The rows come from 7 hidden closed curves, with some noise, and rows from the same curve form a group. Each curve winds through 6 dimensions. The rows are also pushed far along 4 directions, which tell nothing about the answers.
(in the rows, 128 means zero)
Known rows, each followed by its group:
[ 57 164 160 144  96 116 186 104 164 112  90  33 160  98 128 176 118  99
 105 101 159] => rodod
[ 96 121 110  82 130 133 199 126 133 154 150 131 104 164 111 124 152 114
 111 120  83] => Sud
[114 101  97  98 128  97 116 172 104 114 177 171 117 151 120 114 119 148
 102 155 104] => teb
[112 120 136 142 103  95 138 137 161 107 164  78 136 121 155 172 104 127
 113 122 158] => Sud
[ 89 177 153 168 116 142 176  94 172 129  64  80 163  92 177 132  96  95
 130 102 143] => teb
[132 133 134 140 136 150 192 136 122 156 106 150 125 145 146 119  93 130
 116  92 115] => bom
[ 89 144 111 100 111 118 124  95 104 129 132 139 117 124  99 140 150 108
 117 157 118] => Kemub
[101 131 131 116 137 136  93  93  82 128 147 152 120 115  73 117 168 113
 110 159 132] => bom
[122 137 122 134 136 141 107 110  90 122 115 153 142 118 100 112 140 123
 121 146 145] => teb
[132 124 126 142 143 141 100 130  99 106 117 141 153 112 110 105 135 132
 124 142 157] => rodod
[ 91 152 129 130 123 129 155  90 113 142  96 130 132 109 112 146 149 104
 123 139 134] => Kemub
[149 122 127 150 164 165  92 111  55 147 116 215 125 121  81  89 151 130
 129 142 135] => bom
[171 133 144 140 135 140 102 110 108 138 117 139 124 123 128 123 115 143
 130 127 139] => bom
[125 129 133 119  97  95 120 124 151 112 157  73 126 130 137 173 114 134
 117 131 146] => bom
[148 116 126 107 151 140  55 128  93 123 145 178 109 116 111  87 140 140
 134 158 106] => bom
[153 128 127 117 152 144 130 132  96 153  93 175 118 130 115 103 138 143
 137 133 104] => lik
[ 90 124 134 109 122 115  91 101 114 106 146 105 126  94  90 150 173 108
 126 158 147] => Dul
[130 114 124 134 117 122  95 126 119 116 156 129 119 126 104 154 145 124
 141 133 153] => Dul
[105 132 122 145 120 124 171 129 129 136 126 119 138 146 109 147 137 119
 117 116 140] => Dul
[ 81 131 128 101 124 121 120 136 139 111 128 122 124 106 136 116 129 114
 122 138 102] => teb
[164  88 110 107 136 102 132 171 142 120 176 132 115 151 157 130 116 157
 124 132 120] => Dul
[117 134 123 136 130 119 153 131 136 131 102 128 140 121 142 130 128 124
 129 131 129] => bom
[171 120 118 156 116 119 141 134 165 117 151  86 148 154 154 148 113 139
 135 113 166] => Sud
[158 110 125 132 126 136 165 150 134 131 128 124 125 140 153 145  97 141
 139  93 143] => Dul
[147 124 114 106 144 169 185 139 101 145 101 154 127 154 124  99 111 134
 126  97 112] => teb
[157 147 116 129 150 187 101  93  62 139  87 197 131 127  97  77 130 123
 142 132 129] => Kemub
[ 59 126 130 101 100  86 185 125 180 129 165  82 110 121 160 174 126 102
 109 128 105] => rodod
[174  66 105  89 139 115 123 195 134 131 199 159  87 171 139 124 124 161
 143 116  96] => lik
[ 96 136 141 125 137 135 140 123 112 146 103 143 119 121  94 124 156 118
 123 127 107] => rodod
[140 113 125 129 130 135 187 146 134 136 152 126 129 156 153 127  89 138
 106  96 127] => Kemub
[114 124 140 133 145 129 114 108 104 148 135 156 115 116  94 124 167 119
 122 148 119] => Sud
[112 140 116  91 111 130 150 126 137 116 113 102 128 128 138 134 115 121
 130 123 118] => Sud
[114 147 132 137  95 101 145 117 165 124 131  83 133 127 160 166 101 122
 123 122 138] => Sud
[114 128 117 129 122 106 100 142 135 130 161 149 116 147 120 120 135 129
 121 147 104] => rodod
[149 143 134 153 109 132  94 107 131  96 120  89 155 107 140 147 101 129
 133 127 184] => Dul
[193 122 129 144 144 125  77 134 114 112 106 129 150 114 140 112 124 161
 140 149 160] => lik
[ 84 141 147 130 113 111 141 107 125 125 120 102 131  96 120 164 131 114
 110 133 143] => Dul
[122 147 129 121 135 129 111 104 120 121  92 111 145 107 111 118 159 123
 132 154 135] => lik
[144 124 128 116 123 136 159 131 143 143 127 116 113 146 140 142 119 131
 140 103 117] => rodod
[111 125 135 131 124 120 135 139 143 136 162 129 116 146 128 124 121 127
 111 121 106] => teb
[ 98 121 117  76 143 118 204 144  94 156 114 151 112 147 101 122 142 139
  92 134  83] => lik
[126 128 114 123 130 127 146 144 147 122 128 138 133 130 174 105  95 128
 126 126 111] => teb
[127 145 138 133 133 119 128 113 131 119  86  97 154 102 131 127 138 132
 122 145 144] => lik
[136 131 128 165 137 131  93 110 137 121 140 139 142 115 139 116 137 117
 136 145 148] => bom
[133 147 150 164 119 144 151 112 140 134 104 110 141 120 149 140  94 122
 129  96 149] => bom
[147 110 134 106 132 113 117 152 149 116 133  99 123 121 144 131 133 146
 135 131 121] => lik
[150 122 120 140 132 140 180 135 122 134 128 124 143 152 139 129 105 139
 115 105 148] => Sud
[103 103 137 103 123 104 180 161 159 112 153  75 129 125 151 152 114 133
 106 112 128] => lik
[189  93 121 143 124  87  99 169 149 130 174 131 114 153 156 155 114 168
 138 134 136] => Kemub
[ 77 130 128 158  99  86 154 122 162 123 179  99 134 136 138 175 123 107
 102 132 148] => bom
[157  90 122 136 137 113 133 185 142 114 157 127 134 143 149 128 108 155
 126 112 139] => rodod
[ 50 134 135  93 130 124 127 123  93 127 103 146 115  92  74 133 172 105
 120 147 103] => teb
[ 88 145 139 115 129 127 138 106  91 128 102 130 135 103  98 130 135 121
  98 143 130] => lik
[ 86 126 130 108 140 133 137 136 119 132 101 147 118 105 111 121 157 111
 139 130 103] => teb
[113 110 144 101 147 136 166 143 131 132 113 110 121 114 120 129 149 127
 128 112 116] => lik
[129 140 133 145 124 120 121 126 151 120 118 114 143 114 163 121 106 127
 126 133 132] => Dul
[120 127 110 115 126 131 110 119 123 110 143 138 131 120 133 115 129 117
 130 146 134] => Dul
[ 68 136 131 102 132 118 221 120 111 162 107 139 118 131 113 139 138 115
  91 124  95] => Kemub
[173 103 103 123 135 129 159 153  99 148 152 178 114 172 133 126 104 156
 121 118 123] => Sud
[137 116 132 139 142 140 132 154 118 110 114 124 151 122 127 112 116 140
 122 114 149] => rodod
[168 124 120 105 122 143 138 146 131 127 121 118 123 153 145 121  97 148
 137 103 119] => lik
[ 84 136 130 119 143 131 144 112 114 152 111 170 112 107 124 113 150 106
 124 145  92] => teb
[ 65 146 151 136 115  95  47  84 128 117 143 128 116  66 109 149 170  96
 129 183 126] => teb
[139 128 110 126 146 157 141 143 105 123 111 150 147 150 111  84 125 136
 121 121 126] => rodod
[ 57 129 135  95 156 130 182 119 104 148 107 141 122 115  83 108 182 107
  97 143  91] => Sud
[147  99 131 110 140 131  85 145 122 124 152 143 104 121 115 125 151 136
 151 132 118] => lik
[116 128 127 141 131 149 182 116 124 140 138 139 131 141 138 125 108 113
 112 103 134] => Kemub
[158 116 124 125 135 148 123 135 138 127 128 129 122 129 144 121 127 128
 155 111 130] => Sud
[ 83 111 122 112 100  92 185 140 162 134 204  94 107 163 133 170 122 118
  93 115 115] => bom
[ 99 137 130 133 112 107 123 143 156 111 145 102 138 131 143 129 109 125
 112 129 122] => rodod
[ 81 149 152 139 120 110  66  97 102 125 127 143 121  90  88 139 154 112
 113 165 128] => Dul
[134 111 133 137 118 105  90 149 147 123 193 131 110 151 134 133 116 139
 117 133 115] => teb
[ 54 139 119 112 118 105 149 129 120 113 133 125 140 117 111 130 135 110
  93 149 118] => teb
[151 120 135 113 151 165  95 123  85 125 105 165 121 106 113  98 128 134
 145 126 128] => Sud
[ 98 138 131 143 132 135 173 118 115 127  97 113 154 119 107 136 141 115
 114 119 153] => rodod
[143 154 130 132 147 176  79  78  74 138  72 186 126  92 108  92 140 113
 155 144 130] => Kemub
[142 110 129 116 129 137 154 147 128 137 135 129 113 144 122 142 128 133
 138 101 124] => lik
[122 146 123 144 133 143 165 114 131 155  94 150 128 133 135 123 132 113
 141 116 116] => Kemub
[115 159 131 142 142 171 171 112 110 161  76 159 137 143 109  91 127 113
 124 104 103] => Kemub
[ 91 121 126  99 161 138 128 111  49 167 126 221  93 121  59 103 181 120
 108 161  83] => Kemub
[138 124 124 149 115 104 143 149 146 120 146 119 140 139 163 142  87 142
 113 122 143] => rodod
[130 140 129 136 123 130 120 131 112 124 123 133 140 140 114 115 112 137
 110 128 131] => Dul
[ 96 130 131 114 116 109 107 119  91 120 148 132 122 123  82 144 141 130
  95 153 133] => Dul
[201 144 118 157 130 166  76 106 108 113 104 136 154 135 133 102 106 141
 155 125 170] => rodod
[ 87 149 138 148 117 106 142 108 138 132 125 121 136 110 140 144 120 113
 105 141 129] => bom
[121 132 126 112 127 114 122 125 120 143 117 142 113 128 118 131 144 132
 129 144 104] => Kemub
[126 110 118 121 130 117 137 143 134 114 143 112 135 130 122 138 144 129
 129 133 142] => Sud
[119 109 125 102 121 101 104 152 134 107 155 120 118 116 138 138 124 138
 125 142 121] => Sud
[107 113 111 106 123 109 176 134 124 125 150 119 130 139 125 147 132 128
 104 133 133] => Dul
[146  98 120  94 128 106  96 144 116 124 176 152  96 127 140 135 122 146
 127 148 112] => Kemub
[ 38 145 143 110 100  86  93  96 157 104 169  82 121  91 121 152 153  92
 101 170 116] => bom

New rows, each followed by its group:
[148 113 132 124 123 135 150 145 138 134 132 117 115 142 133 147 121 134
 143  97 129] => lik
[160 112 111 128 132 134 161 181 167 121 127 129 137 152 195 103  74 144
 141  93 112] => teb
[122 126 125 126 130 143 138 143 120 121 129 128 137 141 112 111 123 130
 117 115 128] => teb
[142 122 119 112 137 115 110 141 106 121 133 149 131 126 132 109 118 150
 110 154 122] => lik
[135 164 158 192 140 164 118  83 142 139  66 121 157  92 143 116 130 102
 155 113 158] => teb
[ 96 176 158 155 138 163 169  71 131 143  57 106 154  92 137 112 125  96
 121 114 136] => bom
[117 136 110  72 144 166 127 113  65 126  75 165 125 113  82  97 158 123
 138 140 114] => Sud
[109 148 126 138 121 126 114 115 126 118 125 129 141 121 133 116 115 121
 114 141 132] => rodod
[128 126 136 148 133 110 141 131 126 134 123 119 141 128 116 142 140 136
 114 135 143] => Dul
[137 128 123 162 145 133 135 143 129 136 110 164 142 126 150 104 114 131
 133 125 125] => teb
[156 110 116 124 118 107  30 111 100 111 183 165 104 111 125 145 136 135
 144 172 148] => Kemub
[158 115 123 132 120 133  58 117  99  99 140 135 128 106 109 149 136 131
 154 141 175] => Sud
[113  97 121 121 140 106  84 162 138 127 177 164 102 133 120 114 158 129
 136 151  95] => teb
[117 150 132 120 128 134 130  92 117 155 117 146 110 133 110 121 144 117
 123 140 102] => Sud
[120 132 142  96 120 115 113 127 131 128 122 104 110 118 117 142 139 135
 128 134 109] => lik
[ 98 122 120 114 110 119 173 123 127 121 141 106 128 125 127 164 124 115
 117 118 146] => Dul
[141 130 126 135 133 135 135 113  94 144 126 157 124 136 109 130 130 133
 118 131 136] => Sud
[106 136 117 110 134 137 137 131 107 154 134 172 108 157  95 101 143 125
 115 133  81] => Kemub
[ 89 107 133 123 120  79 133 142 148 110 168  95 131 109 130 161 146 126
 105 152 142] => lik
[115 120 118 150 110  98 163 144 172 146 170 127 113 159 158 156 117 121
 126 117 113] => Kemub
[112 163 149 164 149 179 193 111 121 160  35 138 151 121 119 102 126 109
 136  85 122] => Dul
[157 134 135 145 145 144 165 138 115 138  87 128 150 135 135 108 106 149
 116 110 136] => Dul
[130 106 130 105 132 128 140 129 120 125 141 121 114 117 124 146 139 129
 132 124 135] => rodod
[ 64 152 132 116 122 120  93  77 120 130 132 134 115  96  93 132 181  88
 127 170 110] => rodod
[142 103 109 111 130 117 106 167 110 120 169 149 118 164  97 118 136 149
 117 135 116] => rodod
[133 150 148 147 125 157 130  80 129 122  79  83 148  94 115 153 146 106
 153 112 177] => rodod
[ 85 149 123 116 140 147 186 122 106 152  94 167 128 134 123  96 117 114
 103 120  89] => Dul
[127 122 112 102 132 139 120 121 121 130 133 142 114 134 113 118 155 119
 143 138 112] => Kemub
[ 96 143 131 114 129 137  95  87 109 118 118 130 127  92 106 123 158 102
 132 156 132] => teb
[132 103 136 123 154 131 109 138  91 121 130 153 128 104 105 119 149 138
 121 142 141] => lik
[ 89 135 127 116 142 143 213 114 106 150 108 128 138 139 103 119 139 116
  92 115 118] => Sud
[100 128 148  99 139 120  76 118 107 108 124 121 125  81 109 113 149 127
 117 163 120] => lik
[ 33 129 124 106 136 121 214 140 143 147 129 128 122 139 104 121 163  94
  98 120  82] => teb
[192 114 136 140 113  98  71 147 137 100 150  90 136 126 149 157 101 168
 133 137 168] => lik
[121 149 133 124 127 128 124 110 119 139  87 128 129 114 117 130 143 125
 135 138 119] => Kemub
[124 118 109 122 108  95 152 142 175 132 156 106 117 149 156 161 133 123
 142 128 118] => Kemub
[167 129 128 120 132 142  70 127 100 131 131 159 112 137 110 108 123 147
 138 136 117] => rodod
[ 80 157 147 127 136 151 169  93 118 157  75 131 125 109  97 127 163  96
 130 119 109] => rodod
[103 139 151 161 134 129 125 106 112 144 127 138 129 119  94 135 148 117
 112 130 137] => Kemub
[127 113 102 102 119 113 137 165 126 107 142 134 132 140 147 124 100 142
 121 127 124] => teb
[ 88 144 146 132 137 145  73  90 112 104 104 112 143  77  83 117 180  97
 139 153 149] => rodod
[123 128 140 143 117 125 106 145 136 115 140 112 134 133 120 131 114 133
 123 115 136] => teb
[125  96 127 107 138 114 115 158 111 130 160 147 104 138  95 135 156 140
 124 136 113] => rodod
[ 68 153 132 128  96  81 123  89 149 123 148  80 130 119 101 177 166 103
 105 165 137] => Sud
[129 145 118 119 124 131 113 112 110 118 111 130 141 124 122 114 122 130
 119 145 132] => lik
[186 124 105 161 152 168 106 143 114 137 112 190 139 154 135  78 120 138
 160 116 128] => Dul
[127 103 128  98 131 131 145 150 116 141 147 142  98 144 109 139 140 133
 132 112 105] => lik
[ 96 124 132 151  94  84  97 150 197  90 187  61 142 130 154 158 114 119
 121 132 147] => teb
[177 117 136 145 129 115  76 114 119 134 156 133 114 130 123 146 137 148
 135 146 146] => bom
[111 114 128 105 136 132 187 144 132 149 125 127 111 143 116 138 146 123
 127 106 104] => rodod
[154 115 118 139 147 136 116 163 119 131 130 172 132 144 140  89 109 147
 129 126 113] => rodod
[187 150 130 188 148 174  43 107 111 117  83 161 162 113 121  77 132 129
 170 133 164] => Dul
[ 82 128 116  87 141 136 195 109  92 153 119 165 111 126 114 121 142 111
 103 136  96] => rodod
[222  82 106 142 142 133 122 197 111 116 156 158 136 175 147 112  84 185
 132 103 151] => rodod
[ 82 145 141 131 122 129 121 121 108 116  85 122 142  93  98 139 141 112
 128 131 141] => teb
[109 130 126 117 130 139 143 111 121 117 114 109 140 111 114 131 147 112
 129 131 147] => Dul
[134 141 115 118 165 195 198 109  84 163  56 173 137 141  93  81 157 114
 140 102 112] => rodod
[ 74 138 136 138 122 120 139 133 174 110 129  89 145 115 143 123 133 102
 124 126 121] => teb
[108 129 132 116  90  79  56 130 146 108 193 104 105 134 117 160 127 132
 115 158 118] => rodod
[140 127 114  87 130 145 190 150 136 142 108 124 119 161 145 111 105 139
 126  97  91] => lik
[172 104 110 149 148 142 116 180 115 120 120 166 142 148 133  98 114 154
 145 113 137] => teb
[124  97 112  69 117  86  35 138 119 108 207 144  81 124 105 139 163 138
 132 183  99] => Kemub
[158 114 125 114 159 139  82 137  82 156 124 209  97 132  99  93 154 147
 141 150  90] => Kemub
[141 116 142 146 111  78  23 144 145 101 189 102 122 125 110 150 144 149
 122 166 143] => Dul
[ 83 143 151 160 101  98  88  95 143  96 135  63 153  85 102 182 156 104
 123 149 185] => rodod
[160 124 102 149 123 138 145 138 139 122 132 148 141 144 175 120  85 130
 142 113 144] => Dul
[ 96 137 126  88  94  97  54  95 113 116 171 126  92 113  96 161 149 116
 124 171 113] => Sud
[ 74 134 144 112 120 120 127 124 145 128 126 112 114 105 120 140 146 106
 130 127 103] => teb
[193  91 118 129 142 118   4 143  72 115 163 205 100 113 103 126 148 160
 162 169 144] => Sud
[ 94 131 126 125 111 128 138 124 144 126 138 123 119 123 135 144 122 105
 134 116 122] => Dul
[ 63 187 149 164 114 156 103  68 123 121  73 113 156  90  92 122 148  79
 132 133 145] => Dul
[125 116 138 128 134 114 126 128 123 130 130 131 123 106 130 144 138 131
 128 139 135] => Dul
[137 132 112 122 134 125  96 122  92 114 120 153 140 120 112 111 134 138
 121 161 139] => bom
[177 110  99 129 141 152 176 143 142 135 128 140 135 158 167 111 110 134
 149 103 134] => rodod
[161  83 118 112 141 116 101 176 108 130 173 163 103 152 107 127 142 158
 133 132 116] => rodod
[132 104 111 122 133 114 115 146 144 125 162 150 113 131 153 125 132 127
 142 140 114] => Dul
[128 134 141 147 125 129 125 119 113 134 139 138 129 130 123 128 107 132
 106 123 134] => Kemub
[172 135 121 149 152 162 112 114  93 152  94 184 129 136 109  98 140 133
 152 127 129] => rodod
[ 92 139 128 113 117 118  99  96 132 115 143 115 123 101 122 136 148 103
 128 156 130] => teb
[122 139 132 153 120 122 146 129 129 134 124 133 137 136 139 133 101 130
 111 119 134] => teb
[155 132 136 160 112 117 100 123 172 122 155 104 130 129 179 139  93 130
 140 121 141] => teb
[ 89 124 110 110 133 116 137 144 106 121 140 159 131 132 114 109 130 126
 100 149 110] => teb
[125 147 133 114 126 165  96  79  81 123 101 137 128 104  87 126 146 111
 136 133 149] => Sud
[108 129 120 136 142 124 119 125 129 131 132 160 130 116 139 104 138 116
 126 150 112] => teb
[120 130 118 113 142 162 161 149  98 120  83 144 148 132 110  94 118 130
 124 107 124] => teb
[145 100 143 137 135 114  77 124 117 119 176 140 111 108 124 144 138 136
 131 146 148] => Kemub
[130 135 156 171  96  95 114 128 195 100 139  29 152 114 151 187 123 126
 137 113 179] => Dul
[110 140 137 137 129 118 121 104 128 147 122 136 119 118 113 138 156 115
 130 145 117] => Sud
[138 126 134 131 135 132 132 116 122 152 147 149 110 142 124 123 131 129
 121 128 110] => Sud
[202  93 103 142 133 122 102 177 135 124 194 163 120 182 162 104  85 169
 128 121 126] => teb
[ 67 150 152 140  98  99 124  99 138 120 157  88 128 114 114 164 123 109
  89 139 139] => Kemub
[155 124 131 178 125 127 108 132 149 135 157 136 130 149 138 133 120 130
 140 116 144] => Kemub
[154 119 134 154 118 119 113 149 133 100 135  94 152 128 133 147 106 147
 125 116 175] => rodod
[125 153 122 140 118 142 136  86 141 123 108 108 145 114 148 130 121 105
 138 129 150] => rodod
[125 138 122 117 113 129 157 118 165 121 111  87 133 120 164 144 118 114
 147 115 133] => Kemub
[113 141 126 145 106 125 236 156 179 135 115  69 152 172 157 149  85 128
 106  71 131] => Dul
[141 120 129 135 141 142 123 164 139 125 131 148 129 142 147  90 103 141
 130 110 106] => teb
[151 124 116 132 172 170 108 140  93 133  80 205 138 110 136  55 132 131
 151 137 108] => teb
[129 131 129 129 138 145 114 140 126 135 121 154 122 138 123  97 126 128
 136 120 102] => Dul
[ 95 130 129  95 124 110 126 122 135 134 126 117 111 119 109 140 165 118
 130 148 101] => Kemub
[137 131 118 139 131 130  96 123 128 133 138 158 122 136 128 113 140 125
 142 144 117] => rodod
[108 144 140 163 108 122 144 120 163 117 119  92 148 109 166 151  96 111
 130 109 154] => lik
[100 130 130 111 128 130 158 137 105 140 128 135 122 149  85 126 139 129
 100 120 109] => Dul
[ 87 136 123 130 118 114 180 152 154 147 137 134 122 158 136 124 112 121
 107 113  88] => Dul
